There are 5 ways to turn a row about zero (a turn may also mirror it). The second row of each pair is the first, turned, with some noise. The first 45 pairs use one turn. New pairs use 2 turns, one after the other, and a turn may come again.
In the rows, 128 means zero.
Known pairs, each followed by its turns in order:
[124 126 124  56 154 147 122 133]
[ 86 111 141 142 176 166 124 100]
Q402

[169 144 105 164  97 141  99 151]
[124 169  84 151  91 102 142 138]
Q92

[161  94 121 119  86  73 141 110]
[ 99 149  93  81 157 152 169 132]
Q92

[169 120 144 148  76 101 135 169]
[151 176  70 105 128 110 158 111]
Q402

[ 68 194  92 209 112  28 141 118]
[ 12 138 115  64  77  70  93  97]
Q747

[125 119 135  88 110  70 153 141]
[102 155 109 166 149 123 175 123]
Q402

[ 93 118 184 132 110 110 129  94]
[149 149  98  94 105  89 130 163]
Q747

[170 148 190 140 181 124 184 131]
[151 125 135  72 136 100  57 182]
Q92

[100 135 140 122 182 151  99 181]
[144 165 138 170 160 102 133  77]
Q747

[130  66 108 125 120 169 120 133]
[ 87 155 116 152 134  78 170 117]
Q82

[144  91 171 155 172 160 114 117]
[162 161  72 140 166 136 118 134]
Q747

[156 133  98 144 138 138 127 140]
[115 143 119 147 127  89 132 138]
Q92

[136 165  80 132 112 136 144 131]
[169 107 143 134 118  91 138 105]
Q50

[168 135 138  91  94 147 130  91]
[168 114 119 138 193 138 133 123]
Q402

[ 70 124 117  91  78 173 176 176]
[128 162 220 134 122 118 169 175]
Q747

[ 69 106 101  93 146 109 104 147]
[ 79 147 137 173 109 175 108 118]
Q402

[117 112 106  97 121  97 111 163]
[ 99 155 106 152 120 163 143 104]
Q402

[112 122 155  78 126 145 108 102]
[182 107 129 133 133  98 149 147]
Q747

[122  86  44 184 127 118 211 138]
[134 201 102 152  77 172 212 120]
Q82

[ 97 180 151 136 129 119 158 127]
[175 138 137 109 151 158 106 143]
Q82

[ 97 122 141 111 114 114 167 135]
[118 116 162  97 125 153 136 136]
Q92

[113  72 181 168 163 112 139 152]
[154 128 100 104 141 102 146  47]
Q82

[124 120 111 122 142 111  83 113]
[137 135  85 144 146 127 152 135]
Q50

[106 147 175 134 157 109 111 130]
[ 81 131 120 108 165 117 117 139]
Q50

[143 167 110  57 140 116 129 126]
[131  96 129  86 114  89 132  69]
Q92

[113 168 147 125 144  77 138 150]
[151 111 158  89 128 173 111 106]
Q82

[121 104 186 110 148 118 108 117]
[ 89 136 106 104 148 170 123 145]
Q50

[109 122  80 188 152 104 123 126]
[124 147 131 190 139  86 148 138]
Q50

[131 127  97 137 138 110  92 133]
[142 141  98 143 136 104 144 151]
Q50

[ 83 141 152 156 131 167 156 144]
[147 135 187 150 101 138 110 152]
Q92

[112 171  87 116  78 145 113 147]
[170 118 104 111 101  75 128  91]
Q50

[116 142  97 104 152  98 124 159]
[109 115 156 161 118 102 113  92]
Q747

[183 160 142  87 175  65 130  89]
[127  90 160 146 158 149 230 142]
Q402

[152 150 116 111  94 137 167 178]
[155 118 171  89  83  98 114 125]
Q50

[124 151 131 109  66 129 119 124]
[ 97 119 123 128 164 159 116 159]
Q82

[120 149 146 162  99 164 134 125]
[144 117  98 103 128 106  89 149]
Q402

[ 87 145 184  97  88 133 135 151]
[139 108 157 104  75 182 121 125]
Q92

[128 138 141  63  80 137 114 104]
[ 85 130 145 150 172 135  80 154]
Q82

[ 92 131 124 157 121 137 100 168]
[105 142  97 139 106  84 110 130]
Q50

[134 143 194 138  86 113  88 106]
[163 159 107 111 156 141 139 197]
Q402

[ 54 140 132 140 168  87 146 115]
[101 153 130 130 131  46  97 135]
Q747

[123 149 195 143 100 118  62 148]
[129  49 107  92 182 120 104 125]
Q82

[124 160 110 104 130 125 125 101]
[149 127 140 114 133 106 141  97]
Q92

[149 152  88 102  72 122 119 156]
[112  92 176 130  97 158 166 107]
Q747

[173 182 180  88 157 120 174  92]
[152 156 126 116 102 135  18 131]
Q82

New pairs. What belongs after each?
[109 175 128  94 152  63 131 123]
[ 91 152 172 157  77 106 113 105]
Q402 Q50

[135 154 100 123 126 175 133 175]
[145 167  96 153 114 111 136 174]
Q92 Q402

[134 124 177 119 103 144 107 133]
[112 153 120  82 114  94 122 123]
Q747 Q92

[144  97 149 176 100 114 124 128]
[131  96  95 127 154  96  92 143]
Q50 Q50

[134 134 107 113 100 109 138 103]
[ 97 141 124 124 148 119 139 107]
Q747 Q82

[157 165 145 165 108 115  61  83]
[142 172 107 174  65 147 136 175]
Q82 Q50

[103  91 173 209 178 170 128 175]
[128 172  92  31  65 155 117 129]
Q92 Q402

[205 114 134 124  75 165  70 160]
[101 140 205 144 152 170 186  84]
Q82 Q82

[116 129 143 127 117 154 146 106]
[119 135 149  98 115 121 117 117]
Q747 Q82

[124 116 103  99 120 187  92 131]
[104 125  86  82 136 102 140 154]
Q92 Q747

[ 35 128 171 118 128  94 128 126]
[179 140 198 179 157 161 116 145]
Q50 Q82

[135 131 125 188 103 124 156 130]
[110 168 138 132  96 132 146 171]
Q82 Q82

[ 96 137 139 111 152 118 150 188]
[ 91 129 112 118 170 119 147  80]
Q92 Q82

[155 145 191 127 143 150 123 126]
[170 120  72 125 129 127 115 150]
Q92 Q50

[ 88  83 160 110 107  96 152 177]
[107 124 117 125 166  53 146  91]
Q402 Q50

[ 87 145 153 137 155 137 156  86]
[152 154  74 128 129  86 103 141]
Q82 Q92

[122 151 123  70 134 185  70 101]
[170 133 132 180  79 162 175 124]
Q50 Q50

[148 165 109 119 109 127  92  78]
[153 103 150 165 136 157 155 167]
Q50 Q50

[168  92  83 104 107  96 175 130]
[ 76 125 135  99 123 108 191  97]
Q92 Q50

[ 93 133 123 167 148 158  93  82]
[112 126 157 148 129 105 203 142]
Q747 Q50

[145 162 163 201 157 157 121  93]
[139  63 108 125 137 127 208 130]
Q747 Q50

[147  88 148 215 107 165 136 116]
[172  69 133 115  68 146 117  80]
Q402 Q747

[151 115 135 127 102 131 103 153]
[121 144 164 146 145 136 148 112]
Q82 Q82

[127 160 113 112 126 133 126 149]
[139 157 118 150 134 108 139 138]
Q92 Q402

[102 141 131 121 162  96 153 179]
[144 163 125 173  83 144 133 150]
Q92 Q747

[119 115 118  97 119 113 146 112]
[135 152 155  98 129 122 114 115]
Q50 Q92

[130 127  82 111 119 123 183 120]
[146 138 130 119 163  78 143 152]
Q50 Q402

[ 51 121  95 110 162 107 101 145]
[155 112 101 129 202 119 174 159]
Q402 Q82

[155 132 156 100 125 121 124 100]
[116 111 153 106 158 139 116 102]
Q50 Q402

[135  75 117 148 107  83 150 144]
[ 94 144 153 100 123 132 189 119]
Q747 Q747

[146  80 109 192 143 179 147 190]
[107 182 106  95  63 143 200 101]
Q50 Q747

[114 163 151 104 121 128 118  90]
[127  83 126 110 117  86 143 116]
Q82 Q82

[129 120  96 144 137 180 129 172]
[106 153  99 137 116 174 167 149]
Q50 Q92

[136 162  99  82 168 135 129 152]
[106 138 122 163 173 165 102 144]
Q747 Q50

[107 141 140 159 138 111  85  94]
[161  99 158 163 124 134 120 165]
Q92 Q50

[148 116 179 113 138 143 162 163]
[109 106 134 139  85 175 105  97]
Q50 Q92

[ 78 168 111 125 150  93  92 124]
[ 83 107 142 148 123  96  70 134]
Q50 Q747

[177 130 142  80 151 129 151  96]
[162 165 127 138 100 106 106  78]
Q402 Q82

[143 102 138 116  90 109  96 119]
[136 155 148 152 123 121 147 170]
Q92 Q82

[147 102 122 111 111 132 154 142]
[152 129 142 106 120 149 150 134]
Q50 Q747

[128 136  95 152 135 154  90 148]
[153 101 123 126 130 147 168 146]
Q402 Q747

[105 105 121 146 113  91  77  78]
[140 170 111 130  61 111 105 156]
Q402 Q92

[153  69 144 147 147 116 125 105]
[116 129 127 159 175 108 137  87]
Q92 Q747

[155 128 158  71  97 152 126 111]
[156  71 116 173 116 133 143 124]
Q82 Q92

[ 99 148 133  84 179 137 169 171]
[ 64 168 104 145 120 128 161  89]
Q402 Q50

[108 153 146 137  84 118 137 140]
[149 121 149 103 101 139 102 104]
Q92 Q50

[ 93 107 116 156 147 145 135 141]
[148 127 105 135 105 168 146 109]
Q402 Q92

[109 155 168 123 132 157 147  55]
[164 140  79 104 119 104  74  92]
Q92 Q92

[143 100 106 144 140 140 126  80]
[ 92 112 142 174 132 107 140 135]
Q747 Q92

[183 135 176 132 139 141  54 113]
[199 107 124 143  85 186 126  94]
Q92 Q402

[163 112 163 137 161 192  84 123]
[118  82  95  74 120 189 144 146]
Q402 Q50

[174 133 154  78 160 156  71 144]
[ 32 111 133 157 115 110 127 109]
Q50 Q92

[136 126 171 111 149  82 176  85]
[ 62  70 135 107 128 159 122 124]
Q50 Q50

[120 111 107 104 116  93 142 116]
[107 112 122 150 136 133 103  96]
Q82 Q50

[171  92 115 187 139 121 114  99]
[ 57 109 131 122 108 163 141 164]
Q82 Q747

[152 129 144 135 166 134 122 107]
[162 151 118 143 122 142 146 128]
Q82 Q402

[113 131 152 134 190 153 149 132]
[150  92 115 101  96 150  99 110]
Q82 Q747

[125 144  97 125 115 145  72  92]
[157 180 129 120 166  99 142 131]
Q92 Q92

[133 122 216  77  81  91 140 163]
[149  95 201 184 138  65 106 135]
Q82 Q82

[112 188 144 135  96 125 115 123]
[119  94 154 166 100 127 104 108]
Q50 Q82

[193 162 176 160  59  75 155 151]
[ 57 137 129 143 191 105  85 194]
Q747 Q82

[ 86 137 119 122  89 106 170 176]
[ 95  66 142 102 170 119 104 129]
Q82 Q402

